The rows of a group lie close to one hidden flat surface of 9 dimensions, which may be shifted away from zero. Surfaces can cross.
Known rows, each followed by its group:
[-3 -17 -11 -16 4 -10 5 -3 12 14 -2 33 6 26 7 -5 -27 1] | zuta
[-5 -1 -3 4 -2 1 -9 7 -10 -4 6 -17 -6 -6 2 1 7 5] | zuta
[9 -8 12 -13 -3 6 3 3 11 -28 19 -12 -18 -1 5 13 -18 4] | fen
[34 -7 14 -4 -6 3 -1 10 4 -11 19 -15 2 -8 -13 11 -4 15] | Natul
[6 13 8 12 -29 4 -14 -9 -2 -10 -11 -12 1 17 8 0 10 -6] | zuzen
[17 -5 37 -8 -11 10 10 10 21 -18 -2 1 -1 -13 -4 3 3 9] | fen
[18 8 -14 -12 27 -3 21 -17 11 -2 11 24 10 -1 -7 7 -9 -13] | zuta
[-23 -6 -4 12 -6 16 -17 0 3 -22 4 -18 -17 10 4 10 -17 10] | Natul
[-9 -6 17 -3 -6 17 6 20 15 -8 -15 4 -4 -4 5 2 -15 27] | zuzen
[7 3 -28 7 -38 -21 4 -8 -1 4 6 6 -8 -7 29 9 -1 -12] | zuzen
[-1 13 -13 -5 32 4 23 10 11 0 15 -9 9 31 -2 21 1 -12] | Zare
[-4 20 -37 21 12 23 -8 2 2 7 6 -5 11 0 -3 20 -13 27] | zuta
[12 -20 20 5 -31 -7 -5 2 9 -8 4 -4 -2 14 -3 6 -14 1] | Natul
[-7 -4 -5 5 19 -5 -18 -7 -20 17 15 -19 1 7 -19 -5 2 -12] | Zare
[7 1 -5 -5 6 -15 -9 17 -31 22 3 -27 1 1 -4 -11 9 6] | Zare
[10 6 -20 4 -13 -16 17 -12 5 0 0 25 8 -12 10 2 22 -18] | zuzen
[12 1 10 -9 -14 3 13 9 18 11 7 3 -2 -21 10 10 -22 14] | Natul
[3 4 25 -9 29 11 5 11 -2 2 -4 -7 9 -8 -20 -9 17 4] | Zare
[12 11 -11 9 -19 -5 -13 -19 -2 22 8 4 7 -8 1 2 -5 -7] | zuta
[-17 -12 -34 -3 6 -2 23 16 17 4 13 17 -8 -17 19 21 -25 19] | zuzen
[-20 -14 1 -8 21 18 -6 15 6 -30 5 -5 -14 1 1 -1 3 19] | Zare
[-27 2 9 -1 4 9 -5 -16 1 -21 -15 10 -15 -12 9 -14 11 -14] | Natul
[-16 -3 -13 -15 20 6 5 1 3 4 12 -4 -19 -9 10 6 -37 7] | Zare
[3 1 -29 4 6 1 4 2 -7 0 13 -6 -9 -27 2 12 -16 17] | fen
[8 1 -5 -4 14 -1 -6 4 -5 11 20 -15 2 7 -10 5 1 -2] | Repus
[-15 -9 0 13 0 16 -14 11 5 -13 3 -8 -2 -3 -4 6 7 19] | Repus
[-17 9 -33 10 4 -5 5 5 -11 14 -3 -4 -4 -6 13 4 -3 3] | Repus
[-25 -17 -11 5 7 -11 2 1 -3 0 -4 7 1 24 0 -3 9 -18] | Repus
[19 -7 5 -8 3 -7 6 -3 -3 -12 6 6 2 -11 -8 -4 9 -1] | Natul
[-3 -13 8 -19 8 -12 -7 -18 -9 13 12 2 -17 -16 -1 -12 -23 -16] | Zare
[0 -12 4 10 -9 -4 -23 9 -21 0 5 -30 -7 10 -9 -4 2 7] | fen
[-7 -20 -2 12 -16 -18 -5 -11 -7 -8 -4 6 -2 17 -5 -3 2 -19] | fen
[16 11 -8 5 -6 1 2 -3 -10 2 -9 9 5 -37 0 -7 13 14] | Natul
[-17 -13 -7 11 -14 1 -7 -18 15 -11 13 11 -10 -7 5 10 -8 -13] | Repus
[14 2 -2 5 -25 1 -1 -7 -2 -22 -16 13 -6 -28 9 -5 2 16] | Natul
[17 -1 14 -12 -4 -12 1 5 -3 14 3 -4 7 15 -3 -5 1 -8] | Repus
[21 2 -14 -2 -30 -26 9 -3 -3 5 11 3 -1 -14 18 2 21 -17] | zuzen
[3 14 22 -5 24 6 14 0 2 27 -2 -8 11 -4 -18 2 -8 -10] | Zare
[-1 10 -18 2 5 13 -7 8 0 3 8 -9 -3 -13 6 6 -1 19] | zuta
[-11 -3 -21 20 -37 -18 -7 -21 -1 11 -6 11 -3 15 15 5 -16 -20] | zuzen
[-14 -22 11 -26 0 -4 7 25 2 -13 -7 -1 -21 7 18 -7 -21 17] | fen
[4 -9 29 -11 -22 -14 9 -2 15 5 0 4 -3 20 7 0 -9 -25] | Repus
[7 -5 17 -19 -7 4 -1 25 -6 -8 3 -22 -20 -22 13 -5 -7 24] | zuta
[-1 -14 7 -3 14 2 18 23 13 13 3 10 10 -26 -10 5 3 21] | zuzen
[-7 -10 -16 2 -15 -5 10 -8 3 -36 -15 22 -13 -1 18 0 -4 2] | fen
[7 19 19 5 4 32 -7 -11 21 -5 15 -14 -3 -26 -9 18 -15 10] | Zare
[29 -13 -8 -11 -6 -18 17 11 2 4 6 15 7 -10 -1 4 -8 13] | Natul
[11 16 7 -9 25 8 18 -3 17 4 21 -8 9 14 -8 19 -2 -21] | Zare
[-19 5 -19 11 8 2 15 -1 10 -6 -11 14 7 23 6 9 1 -8] | Zare
[-1 3 5 -13 13 17 4 11 13 -17 20 -18 -14 -6 6 15 -7 9] | zuta
[17 -6 4 -10 -11 -20 2 -1 -4 9 20 -9 -3 0 2 2 9 -20] | zuzen
[-7 -3 -3 -15 -1 -9 -6 1 -14 14 4 -8 -19 -25 12 -10 -15 3] | Natul
[-24 -35 -2 0 15 -3 -18 -1 -8 -20 13 4 -12 -13 -11 -12 22 -2] | Repus
[-8 -15 2 -17 -12 -13 -18 8 -10 7 23 -22 -25 -6 17 -6 -5 -7] | zuta
[-21 7 -11 24 8 9 -14 3 -14 -16 4 -25 -1 -2 -6 2 42 -5] | zuta
[9 3 15 -10 -16 11 2 17 20 0 7 -14 -7 10 14 16 -29 18] | Repus
[28 26 2 1 -10 12 2 -16 16 12 23 -9 3 -30 0 20 -9 -3] | Repus
[15 -1 -1 4 -1 -5 20 6 18 1 18 7 14 -14 -6 16 28 -11] | zuzen
[-2 -4 6 4 -2 7 8 26 -2 5 -17 1 4 -25 1 -4 4 34] | fen
[-10 12 9 4 -28 -7 26 -12 21 6 -13 16 -6 -12 24 9 -5 -27] | Repus
[-20 -12 -5 6 5 2 16 10 13 -5 -13 19 4 6 1 5 -2 7] | fen
[-3 6 -7 18 0 12 -16 9 -11 12 4 -26 3 0 -9 8 -5 18] | zuzen
[6 -6 6 16 -22 5 2 3 15 -4 -2 3 8 6 -4 14 -9 9] | Natul
[5 0 3 -1 2 6 -2 21 -11 -2 -13 -8 2 -9 -2 -8 4 31] | zuta
[9 -12 5 12 -9 1 2 7 -3 -27 -4 -2 -2 -18 -8 3 12 16] | fen
[-14 -9 17 -3 -16 3 4 -6 26 -8 0 7 -8 27 11 10 -24 -14] | fen

New rows, each followed by its group:
[14 25 23 -16 -7 5 9 -24 21 5 -7 21 8 4 9 -5 4 -27] | fen
[16 -1 19 -11 5 11 -1 10 11 -6 15 -10 1 -5 -6 5 3 9] | Repus
[-7 10 -12 2 4 1 -24 1 -20 18 9 -28 -4 17 0 -2 -10 1] | fen
[-35 2 8 10 14 5 -5 -2 -2 22 -10 -1 3 2 -5 -9 12 -13] | Natul
[8 11 -28 2 8 3 -2 -9 -15 -18 4 -2 -6 -16 3 2 5 8] | fen
[6 20 -21 10 1 13 -5 -11 1 -3 9 -10 -2 -11 5 15 -11 7] | fen
[22 9 1 3 -1 -4 -5 0 -5 17 4 -5 19 19 -13 2 8 -2] | Repus
[-2 -11 2 -2 18 -7 5 -10 4 -9 5 19 13 12 -16 -5 28 -24] | Repus
[24 -8 -18 12 -21 -7 -6 4 -9 -13 2 -1 2 -6 -2 10 -9 23] | Natul
[10 -9 10 -18 9 -13 0 2 -10 0 18 -15 -11 -3 -4 -4 -1 -12] | zuta
[19 2 -11 -25 18 2 10 2 11 -3 25 4 -4 1 5 11 -22 5] | Repus
[3 -5 19 -16 -6 2 -6 19 -5 5 6 -25 -16 -8 7 -3 -18 16] | Zare
[-16 -5 -26 14 14 1 10 5 6 5 0 13 9 -2 -3 11 0 7] | zuzen
[-8 -15 -11 13 -15 1 -9 13 -5 -10 -4 -8 -4 11 3 7 -14 22] | Natul
[-4 7 3 6 -11 9 5 25 4 2 -21 -6 7 15 8 2 1 24] | Repus
[-20 -8 5 2 -17 -12 -9 -12 -4 19 -4 3 -11 -3 8 -9 -13 -19] | Natul
[-34 10 -2 18 5 17 -4 -11 6 1 -14 5 0 -6 2 -1 8 -5] | Natul
[-10 -19 22 -4 12 2 -12 -3 -5 -16 -4 6 -1 0 -16 -18 25 -7] | Zare
[6 -12 4 -32 -7 -2 -5 7 21 22 8 30 3 3 16 -11 -17 13] | zuta
[8 28 -3 1 22 23 5 -7 10 -12 2 1 11 -4 -4 7 16 2] | fen
[13 -2 18 1 -2 8 -6 7 2 1 18 -32 -7 11 -11 16 -27 7] | zuta
[10 16 -17 22 3 9 -14 -5 -17 9 1 -14 9 -26 -12 2 14 15] | Natul
[-15 -21 13 10 -24 -16 -11 9 -7 28 -8 -6 0 15 -2 -8 -7 -4] | Natul
[-1 -2 18 1 -27 4 -4 20 -2 2 -15 -8 -10 -29 13 -9 5 25] | Repus
[-10 -10 -24 4 5 -10 13 18 -2 -2 1 8 3 -4 7 3 17 8] | zuzen
[-11 -20 8 -15 -7 -16 5 4 2 -10 -13 23 -5 9 12 -18 15 -11] | zuta
[-10 -1 -7 0 -3 -7 5 -11 -2 -11 -22 24 3 13 8 -13 14 -14] | fen
[4 4 27 -24 -6 8 1 3 16 -4 3 -5 -11 11 14 -1 -18 -4] | fen
[1 -7 7 3 -31 -6 8 9 17 -17 0 1 -4 14 18 9 13 -8] | zuzen
[4 -2 10 14 -21 -4 -13 -8 -7 4 -6 2 4 -26 -6 -11 24 -2] | Repus
[5 -1 -25 14 13 8 -2 -7 3 -21 19 -3 3 10 -11 20 -4 4] | Natul
[-7 11 3 26 -19 24 -8 -8 18 -24 -12 7 6 -5 0 10 15 8] | Zare
[4 8 -27 15 3 -18 3 -18 -27 -2 1 -11 -6 -13 -4 2 3 -18] | zuta
[-7 1 10 2 -14 7 2 -1 5 -17 -21 13 -7 -20 10 -10 5 10] | Natul
[-7 -10 -7 -12 -14 -1 8 -2 19 -3 5 16 -14 11 21 10 -40 3] | zuta
[-5 5 3 11 19 17 8 -5 18 -2 4 6 12 7 -16 14 0 -3] | zuzen
[-1 -2 -6 -8 -3 -4 8 -9 12 -10 11 7 -8 9 11 9 -11 -14] | Zare
[4 -20 27 14 -4 2 4 20 6 8 6 -13 9 -10 -25 9 5 12] | fen
[14 6 9 2 -8 11 -12 -19 8 -15 12 3 -2 -25 -6 0 13 -5] | Zare
[-25 2 -11 22 23 7 -1 8 -8 2 -16 -4 17 27 -17 -2 23 0] | Zare
[-6 16 6 13 -31 1 15 -13 19 8 -6 6 -5 -22 20 12 -5 -17] | Repus
[-15 5 -5 13 -3 9 -9 20 -10 27 -9 -15 2 -18 1 -1 -1 27] | Natul
[-26 -24 20 -10 35 6 -11 -2 2 -7 16 -10 -9 20 -22 -5 -9 -13] | Zare
[-22 9 8 20 0 29 1 1 16 -10 -25 11 3 -12 -1 5 -4 19] | Zare
[-24 2 -17 19 -12 0 -2 -6 3 13 -9 10 -1 -2 10 4 -10 -2] | Natul
[-22 -13 -9 -4 21 -13 1 -7 -17 3 -16 20 -1 -1 -6 -22 9 -10] | Zare
[-20 -18 14 3 -17 -18 -3 0 -5 20 -16 10 1 10 2 -16 3 -16] | Natul
[10 4 10 -3 -12 -1 -16 -21 16 16 33 -4 1 5 -3 9 0 -28] | zuta
[7 2 -5 6 -10 -24 11 -20 -19 -11 -7 0 -9 -13 1 -4 6 -27] | zuta
[-4 3 -1 3 -8 5 -12 -13 15 2 29 -12 -7 7 5 15 -5 -20] | zuta
[-18 -17 17 -9 27 21 -15 8 2 -26 8 -9 -12 -7 -13 -7 9 15] | Zare
[-28 -16 -16 0 8 -3 -4 17 -11 -10 -11 2 -7 14 8 -9 10 10] | zuta
[15 -2 5 -5 11 7 10 16 1 1 -16 11 14 8 -12 -3 -13 29] | zuta
[-7 -17 17 -14 -9 -8 4 17 4 11 -4 -1 -9 3 8 -6 -19 7] | fen
[-15 14 0 -9 12 20 -3 14 9 11 0 -12 -5 14 13 5 -20 14] | fen
[14 29 17 5 -14 24 -14 -7 -6 -7 -25 -10 1 -13 1 -8 -3 23] | zuzen
[-10 12 -19 20 -2 14 -2 -13 7 -10 -3 8 1 -11 3 12 -2 4] | Natul
[-8 1 2 -3 23 15 2 6 5 -18 2 0 0 -3 -7 0 12 7] | Zare
[10 8 -6 2 -15 -2 -1 -14 -2 -11 -8 18 0 -27 7 -9 18 -1] | Zare
[-13 -2 9 -14 9 2 11 -1 14 5 4 9 -8 -7 9 1 -11 -8] | Natul
[-16 -9 17 1 -16 -6 -3 13 -5 15 -21 -6 -6 8 6 -10 -16 5] | Zare
[-14 4 -3 12 14 22 -3 0 16 -10 21 -14 -3 -6 -7 21 3 0] | Repus
[6 -9 5 -20 -1 -27 7 10 -14 21 4 -11 -7 16 7 -8 -9 -15] | Zare
[1 0 -2 8 -14 13 2 3 19 3 -14 19 11 14 4 8 -26 23] | zuta
[-16 2 -12 13 -15 15 -14 8 -9 -39 -25 -7 -11 13 15 -5 8 25] | fen
[-20 -18 -13 2 -6 -18 7 -5 -3 2 -14 22 -3 14 9 -7 -8 -12] | fen
[3 16 19 11 2 19 1 -2 14 6 0 -4 11 -17 -11 7 14 1] | Natul
[-5 -29 -12 2 11 -12 6 7 -7 -25 13 -3 -11 0 -9 7 -3 2] | fen
[3 -1 -2 14 -3 -5 -6 -22 8 26 24 -4 6 7 -15 16 -24 -25] | zuzen
[-16 -1 -19 -1 6 -5 4 -15 5 11 10 10 -9 -3 9 6 -21 -16] | Natul
[-3 -4 19 4 -2 11 -18 4 0 1 13 -26 -5 5 -11 4 -4 3] | Zare
[18 0 19 -6 -10 -1 -6 1 8 11 30 -27 -5 -1 -4 15 -13 -7] | zuzen
[-1 -1 -26 4 6 -3 7 16 -2 4 15 -7 -1 -11 6 12 8 12] | zuzen
[-17 2 -9 16 1 14 -3 17 -7 -14 -28 1 5 1 2 -5 18 29] | fen
[-3 -1 12 -16 15 8 13 14 6 -28 2 -4 -11 -14 6 -2 21 4] | zuta
[-15 -14 11 21 -10 5 -5 6 10 -6 -2 -6 5 23 -11 10 -2 -2] | fen
[-18 -13 -32 9 8 -10 -12 -14 -21 -18 -3 3 -10 8 0 -6 1 -6] | Natul
[16 11 9 17 -39 -2 -3 -9 8 8 -7 3 7 -15 5 5 7 -3] | zuzen
[22 23 -2 -1 -2 19 1 -6 14 3 21 -9 0 -36 3 18 -7 12] | Repus
[6 5 1 -13 13 6 -5 -2 9 0 31 -13 -6 -7 0 9 3 -8] | zuta
